The rows are grouped in 4 ways, from coarse to fine. Each group lies inside one group of the grouping before and may be the whole of it. The rows also spread widely along 18 directions, which tell nothing about the answers.
In the rows, zero is written as 128.
Known rows, each followed by its group in each grouping:
[130 104 118  93 151 137 113 119 161  83 117 142 116  93 140 175 158 133
 142 158 108 144 120 178 135 136 131 109 116 123 100 104 127 140] : ves Kibef Simap q958
[109 149 161  88 121 122  98 107  98 176 142 103 153 121 134 140 165 130
  84 161 115  96 124 103 140 143 162 157 117 191 109 211 120 136] : zesa Futof fut q190
[ 90 103 152 133 155  84 119 145 132 121 176 139 179 133 120 157  63 106
 144  84 154  73 186 127 117 151 129 127 168 109 186 138  89 147] : ves dapo Kifot q398
[196 113 118 158 118  78 152 138  70 132 127  92 183 141 141 114  76 114
 114 110  77  78 104 102 107 160 116 120 149 103 160 123 101 140] : zesa Futof redu q638
[112 192 111 145  85 188 135 138 128  96 115  76  58 140 105 111 113 129
  78 143  96 103 152 146 145 185 111  98 174 131  84  64 144  87] : zesa det pesat q570
[144  69 126 148 118  96 112 200 146 155 198 125 144 167 125  97 138 146
 103 135 110 101  95 159 133 147 175 137  92 159 137 193  96 107] : ves bap mulun q666
[149 166 129 143  98 151 110 131 103 168  90  94 107 104  97  89 105 115
 138 116 104  85 124 101 139 136 123 142 183 165 140  94 114 136] : zesa Futof redu q172
[162 158 144 153 141 109 171  99 109 124 129  70 178 120  84 173 196  94
 132 143 120 108  68 138 132  93 143 124 157 118 122  73  45 177] : zesa Futof Rugon q977
[159  58 122 139 116 150  88 170 137  66 125 139 119 139 119 110 123 115
 137  95 119 154  87 157  73 138 123 100 139  86 129  97 129 102] : zesa Futof fut q452
[149 195 117 161  69 121 156 122 119 175 120 103 152 143 119 129 138  80
  97 129 132  55 112  92 157 178 139 116 152 164 146 123  94 137] : ves Kibef Simap q855
[124 132 144 115 162 108 142 145 112 135 143 104  77 117 148 162 103 142
 143 180  92 110 125 141 159 160  99 122 101 169 135 120 138 151] : ves Kibef Simap q958
[118 141 129 147  80 130 102 135 122 108 142 148 154 133 130  85 141  94
 115  91 141 129 139 111 122 112 153 133 135 109 130 121 130 114] : zesa Futof redu q638
[181 174 116 190 128 119 137  97 169  99  73  98 149  85  63 167 113 102
 183  41 158 122  72  79 109 114 148 107 187  75 123 147 118 115] : zesa det pesat q570
[105 124 150 117 170 175 115 122  96 165 150  73 109 169  95 111  99 131
  91 124 135 118 133 137 106 101  99 147 165 141 141 119 101 158] : zesa Futof Rugon q977
[135 114 149 113 150  68 200 183 112  77 161 115  95 108 154 166  89 156
 193 184 104 162 111  73  87 130 103  78 126  99  99 131 127 116] : ves dapo Kifot q398
[164 121 117 157 137 128 103 101 144 137 100 203 135 103 119  83 100 120
 129  84 152 145 159 137 149  90 123 159 116 120 188 127 169 143] : zesa Futof redu q172
[141 133 142 146 126 134 152 157 109 132 122 118 107 127 104 160  89 127
 167 130 128 117 111  69  81 139 130 104 160 139 146 155 121  95] : zesa Futof redu q172
[162 150 128 138  93 113  77  91  98 139  69 149 129 115 146  84 111 108
 113  83 126 126 128  88 153 149 122 155 100 139 150 160 200 131] : zesa Futof fut q452
[122  96 110 142  93 150 105 146 146 119 102 119 123 168  62 123 178 172
 128 118 138 145 141 136 135 132 192 139 122 126  95 125 115  65] : zesa Futof redu q638
[119 103 102 115 125 104 116 122 141  82 127  91 147 127 144 151 119 160
 126 122  98 115 153 155 153 172 143 112 112  94  71 122 128 120] : zesa det pesat q570
[133  92 109 147 122 162 140 162 160 110 143 123  93 132 145 164  44 103
 160 127 124  83 131 150 108 205  85  70 140 131 138  95 117 129] : zesa Futof Rugon q977
[ 94 145 132 182 137 119  71 126 111  91 174 128 172 165 122  97 129  84
  86  33 140 126 122 156 110  75 168 150 132  76 165 160 135 115] : zesa Futof fut q190
[146 138  97 136 104  76 169 162 135 123 128 116 130 121 149 124  67 171
 133 129 123  97 172  96 140 178 116  86 166 108 116 119 128 108] : zesa Futof fut q190
[145 160 116 138  60 157  94 125 152 129 116 163 125  82 130  48 108  89
 125 112 104 113 149 106 147 122 142 151 135 135 111 133 148 117] : ves Kibef Simap q855
[ 55 149 150  95 160 150 152 136  82 150 164 131 102 135 175 189 112 125
 154 180 135 127 151  94  96 107 122 109 124 171 143 159 126 138] : zesa Futof redu q638
[171 179 115 118 119 134 169  99 152  86  96 161 132  65 113 158 188 136
 101 178 113 140 134 148 137 126 137 102 172 121 103  87 123 117] : zesa det pesat q570
[125 129 106 162  89 155 120 162  89  86 100 155 107 144 132 149 150 113
 175 120 107 141 100 110  75 120 166  94 139 123 153 103 138  63] : zesa det pesat q570
[ 99 120 133 103 134 132  82  94 137 142  84 138 149 109  90 128 121 148
 138  90 166 114 205 127 151 123 138 157 174 130 139 103 123 143] : zesa Futof fut q452
[102  94 117 135 131 130  87 123 111 104 133  94 166 157 111 116 158 128
 136  88 120 140 123 149 117  82 168 145 123  88 104 111  97 131] : zesa Futof fut q190
[180 138 148 129  93  91  98 131 112  86  85 131 120 101 104 113 168 120
 117 132  87 128 101 130 150 162 138 139 131 129 126  96 154 108] : ves Kibef Simap q855
[136 117 156  76 121 171 135  78  94 127 108 148 140 129 120 102 118  98
  98 161 124 150 160  86  87 116  89 151 126 118 121 117 137 160] : ves dapo Kifot q398
[123 151  99 124 149 136 138 102  86 155 119 159 137 130 186 117  85  99
 123 126 116 114 145 120 117 102 101 125 131 130 184 125 142 171] : ves dapo Kifot q398
[175  58 116 101 136 137 107 124 146 109 112 135 131 133 110  89 122 178
  84 137 110 158 140 156 121 139 120 140 114 101  94 138 144 118] : zesa Futof fut q190
[171 160 146 121 121 138 179  92 134 119 124 116 146  86  95 150 140 122
 112 180 105 125 124  98 119 120 132 128 144 126  82 145 106 129] : zesa Futof Rugon q977

New rows. What belongs after each?
[161 162 132 105 122 145 129 137  79 151  83 128  90 133 111  97 130 159
  94 152 102 147 116  75  89 114 127 133 177 149 139 154 160  86] : ves Kibef Simap q855
[148 102 144  74 123 172 155  96 101 121 133 143 123 103 163 125 100 109
 108 216  77 126 159 124 107 145  77 129  99 145  95 108 131 164] : zesa Futof Rugon q977
[197 161 120 163  87 144 140 128  75 134  97 149 118 152 131 128 138  93
  67 145  93 103  75 107  93 176 126 107 132 155 178 150 159  86] : zesa Futof fut q190
[172 135 126 109 134 106 152 140  87 130  99 186 122  75 180 176 164 128
 173 187  98 148  76  94  92 107 142  97 121 171 161 152 143 121] : zesa Futof redu q172
[ 94 131 125  58 217 129 130 130 157 151 169 130  82 101 170 146 106 201
  90 188 120 151 159 167 151 104 112 129 124 157  96 197 150 148] : ves Kibef Simap q855
[103 112 111 120 126 181 174 127 117 140 125  93  97 184 124 142  74 137
 140 144 158 132 160  96  94 143  82  94 136 115 110  87 114 138] : zesa Futof Rugon q977
[117 161 142 168 168 130 138 111 115 120 115 161 123  89 109 208 114 111
 206 122 121 125 119 100 105  76 169 131 131 144 174 182 136  99] : zesa Futof Rugon q977
[125 139 137 141 124  92 131 194 168 117 181 135  84 140 122  93 139 164
  99 131 152 150 120 137 145 129 141 113 132 135 119 161 148  98] : ves bap mulun q666
[128 126 134 148 152 115 154 106 108  89 164  85 139 163 137 128 121 115
  91 130 116 146 116 146 139 116 105 127  78  82 100 119 131 157] : zesa Futof fut q452
[155  90 138 131 124  75 123 167 116 109 138 163 138 119 124  91 111 151
 146 128 106 131 157 125 124 121 134 141 136 115 160 111 133 116] : ves bap mulun q666
[118  86 152  91 167 116 154 108 129 124 129 144 153 140 106 203 136 125
 134 162 160 117 160 138 113 156 108 116 135 130 160 100  92 166] : ves dapo Kifot q398
[114 132 155 143  81 122 100 159 108  79 146 104  74 182 124  62 114 134
  86 106 136 164 138 106 135 156 109 127  93 103  97 119 194  89] : zesa Futof Rugon q977
[157 130 142 159 103 116 164 130  91 116 146 141 161 154 115 101 122 104
 109 122 135 136 130  84  98 109 122 130 124 100 151 121 122 125] : zesa det pesat q570
[ 99 172 125  86 112 160  93 110 164 169 106  97 135  91 104 127 177 135
 116 118 171 112 127 114 135 111 156 125 206 163  84 139  88 150] : zesa Futof fut q190
[197 148 138  90 144  90 120 100  90 110 108 168 155  99 149  68 152 136
  45 135  97 169 108 112 101  91 118 148 147  99 141 169 174 136] : ves dapo Kifot q398
[139 170  89 125 158 144 117 108 118 162 100 114  77 130 174 129 119 156
  96 126 122 136  98 139 149 130 111 114 119 159 133 168 178 140] : zesa det pesat q570
[176  90 151 122 102 130  84 113 133  70  81 158  94 116 105  91 117 127
 107 108 128 157 151 140 143 185  83 138 105 107 131  75 198 124] : zesa det pesat q570
[163 105 140 127 117  97 168 148  86 134 132 153 135 139 147 117 101 143
 152 147 130 165 115  40  81 107 125 119  96 120 135 181 150 112] : zesa Futof redu q172
[109 136 111 144 112 138 143 169 167 141 152 127  60 168 144  95  94 140
 123 122 173 142 135 119 146 153  96  98 107 137 123 129 163 128] : ves bap mulun q666
[153 150 108 135 127 116 146 142  80 167 117  90 163 125 167 135  89  98
 177  90 131 108  58  43  54  91 124  87 189 119 149 162  89 150] : zesa Futof Rugon q977
[159 157 104 158  61 112 139 174 129 150 115 117 136 134 105  95 153 126
 126 125 114  83 111 105 131 153 167 111 181 149 134 106  92  95] : ves bap mulun q666
[119 143 120 104 118  88  90 165  87 117 100  70 108 109 157 125 135 145
 171 118  80 118  83 102 120 138 148 109 163 135 103 125 126 121] : ves dapo Kifot q398
[103  93 130 118 146  96 125 194 134 128 248 151 140 151 203  68 175 133
  98 144 155 189  75 155 112  39 140 115  74 121 112 170 111 165] : zesa Futof fut q190
[107 162 122 130 151 171 142  67 110 109  94 143 107 144 131 186 113  98
 139 125 136 150 136 100 107 111 119 124  92 114 138 156 176 122] : ves Kibef Simap q958
[125 184 115 174 165  73 110 134 146 114 145 130 143 117 118 105 120 146
 109  47 165 132 136 149 154  70 151 128 186  86 165 137 139 125] : zesa Futof Rugon q977
[132 161 121 154 111 174 137  63 127 134  57 148 122 139  72 159 120 120
 136 112 155 126 173  90 134 132 142 146 125 128 141 133 159  99] : zesa Futof Rugon q977
[148  86 131  88 202 101 111 163  90 138 127 141 112 104 155 151 123 187
 118 167  87 126 122 178 107 121 116 118 169 160 175 123 123 134] : zesa Futof fut q452
[119  95 116 142 179 130 125 128 120 119 149 138 135 164 111 162 162 166
  88 151 110 133 138 206 143 112 164 142  97 134 146 142 118 109] : zesa Futof fut q452
[150 133 173  82 168  60 106 130 114 101  99 122 122  70 105 133 116 165
 142 122 120 146 137  95 119 127 117 139 188 115 131 143 150 133] : ves dapo Kifot q398
[108 144 136 101 140 105 154 123 118 106 123 123 140 104 122 179 154 162
 147 169 121 129 162 122 129 117 151 112 160 128 104 108 104 117] : zesa Futof Rugon q977
[ 80 153 157  65 111  97  82 100  99 122 110 115 158 118 131 148 192 140
 108 140 126 122 163 105 153 135 172 153 136 150  97 150 132 126] : ves Kibef Simap q855
[153 126 119 120 132 117  88 115 127 153 109  96 143 104 118 102 156 137
 130 125  78 111  98 143 155 109 165 166 124 150 104 157 112 145] : ves bap mulun q666
[159 145 134 144 163 133 138 127 144 156 152 103 133  82  96 134 167 143
 135 158  94 124  72 146 142  71 171 156 130 161 105 176  83 142] : zesa det pesat q570
[ 98 101  98 141 129 149 140 159 171 154 157 189 122 119 118 109 117 172
 159 147 146 135 195 151 150  78 171 140 119 149 136 133 105 108] : zesa Futof redu q172
[107 134 105 113 155 137 111  76 136 124 148 156 170  90 170 139 136 120
  93 154  89 101 179 199 177 109 148 154  95 137 118 137 120 165] : zesa Futof fut q452
[130 129 139  96 112 136 116 122  94 124  98 138 119 155 130 109 148 116
 106 122 152 160 119  86  88 128 108 120 142 120 141 116 149 135] : ves dapo Kifot q398
[122 117 130 100  84  74 142 156 136 106 165 142 159 135 169 105 158 149
 101 144 160 152 144  97 134 142 139 100 108 111  83 149 132 125] : zesa Futof fut q452
[ 97 129 157  83 144 160 104  81 151 160 103 178 105 137  89 115 135 148
  95 132 195 155 210 112 145 118 116 171 124 154 146 152 174 143] : ves bap mulun q666
[ 98 118 131 154  96 146 116 135 137 116 138 170 134 132 121 130 102 105
 162 107 152 125 166  96 112 123 151 130 108 125 141 153 141  99] : zesa Futof fut q190
[139 197 131 118 162  66 137  77  93 135 107  78 158 116 116 134 216 167
  66 142 118 129 127 160 203  95 149 155 146 131 116  95 116 170] : zesa det pesat q570
[160 143 118 143 100 153 126 116 113 169 108 153  92 137 150  56  68  98
 115 121 126 127 129  81 134 138  86 147  91 150 155 153 181 149] : ves dapo Kifot q398
[ 96 110 140  92 156 116 104 135  45 177 133  44 140 179 140 120 107 153
 114 127 110  92 136 119 118 130 110 141 163 151 142 104  88 170] : zesa Futof Rugon q977
[103 188 135 169  63 193 111 134 184 117 186 131 124 119 105  76 136  56
  73 108 146  97 132 147 143 126 151 127 145 138  96 136 110 115] : zesa Futof Rugon q977
[ 97 137  96 118  96 159 104 147 112 180 115 102  92 147 152  96 116 154
 129 141 113 100 148 121 150 142 138 129 130 179 110 127 125 123] : zesa Futof fut q190
[141 167  78 166  98 164 123  94 127 126  94 152 106 148 162  99  81 110
 105  93 125 129 142 114 140 137 121 118  94 113 132 153 195 105] : zesa Futof Rugon q977
[145 182 158 159 111 128 108 119 143  88 133  94 127 102  75 130 147  95
  84 102 119  96 114 148 146 158 137 130 176 122 121 111 120 116] : zesa det pesat q570
[120 111 117 135 109 149 136 123 134  97 127 146 117 172 115 112 153 123
 110 135 140 159 149 142 128 120 129 128  94 102 119  91 143 120] : ves bap mulun q666
[158 114 138 126 153 165 141 104 158 130 145 127 113 100 104  84 103 127
  97 153 118 146 142 156 144 100  91 155 114 120 101 115 126 171] : zesa Futof fut q452
[ 96 149 116 130 182 139 124 121 124 134 176 101 126 131 174 143  97  97
 118 118 111 106 111 167 125  97 113 119 129 123 143 144 115 179] : ves bap mulun q666
[131 129 124 120 130 138  84 134 140 139 124 152 144  97 117 124 140 130
 105 113 124  98 139 158 121 127 155 133 184 151 152 140 110 119] : zesa Futof fut q190
[148 119  80 175 135 145 143 127 140 121 133 174 133 148 143 148 117 108
 118 131 100 108 119 179 133 137 153 116  90 127 168 140 130 110] : ves dapo Kifot q398
[113 192 108 154 136 214 154  81 140 115 121 134 108  96  82 133 179 121
 122 174  84 155 133 154 138  32 186 161 116 133  78 132 114 101] : zesa Futof redu q172
[142  52 123  98 168 133 132 128 135 119 167 112 153 146 139 122 138 144
  98 155 118 145 120 190 126 115 105 126  97 108 107  95  88 184] : zesa Futof redu q172
[108 144 164 127 145 126 128 135 130  79 161 126 149 126  91 167 154 106
  96 117 150 124 135 148  94 123 138 107 189 103 142 105  96 119] : zesa Futof redu q172
[111  97 160 119 153  90 105 179 125 132 174  75 112 141  89 108 140 185
 113 139 119 119 141 163 161 135 141 149 143 148 115 110  93 131] : zesa det pesat q570
[176 184 132 147 150 134 199  56 140 115  86 150 126 109  96 165 130  95
 124 140 158 159 115  87 123 104  94 121 121  96 139 125 150 160] : ves dapo Kifot q398
[137 100 115 132 139 114 119 116 130 115 114 149 154 153 109 139 128 146
  96 108 149 113 176 170 139 150 128 125 149 109 165  85 122 128] : zesa Futof Rugon q977
[130 110 117 112  95 122 106 152 170 142 156 133 126  97 172  84 141 100
 158 136 136 126 101 140 168 128 116 121  94 150  97  99 107 190] : ves Kibef Simap q855
[ 86 187 164 154 187 101 123  90 123 104 125 127  86 108 122 184  96 125
 159  91 167 146 150 108 161 111 111 138 108 123 159 158 192 141] : zesa det pesat q570
[174  96 131 128  86  87  92 164  81 111  74 119  90 157 124  89  73 154
 115 109  87 108 142  97 131 230 104 125 127 131 152 118 189  82] : ves dapo Kifot q398
[153 139  83 117 117 121 119 151 104 150 124 113 110 145 181  60 111 160
  95 129  89 145  98 108 124 108 134 123 118 127 104 173 158 115] : ves Kibef Simap q855
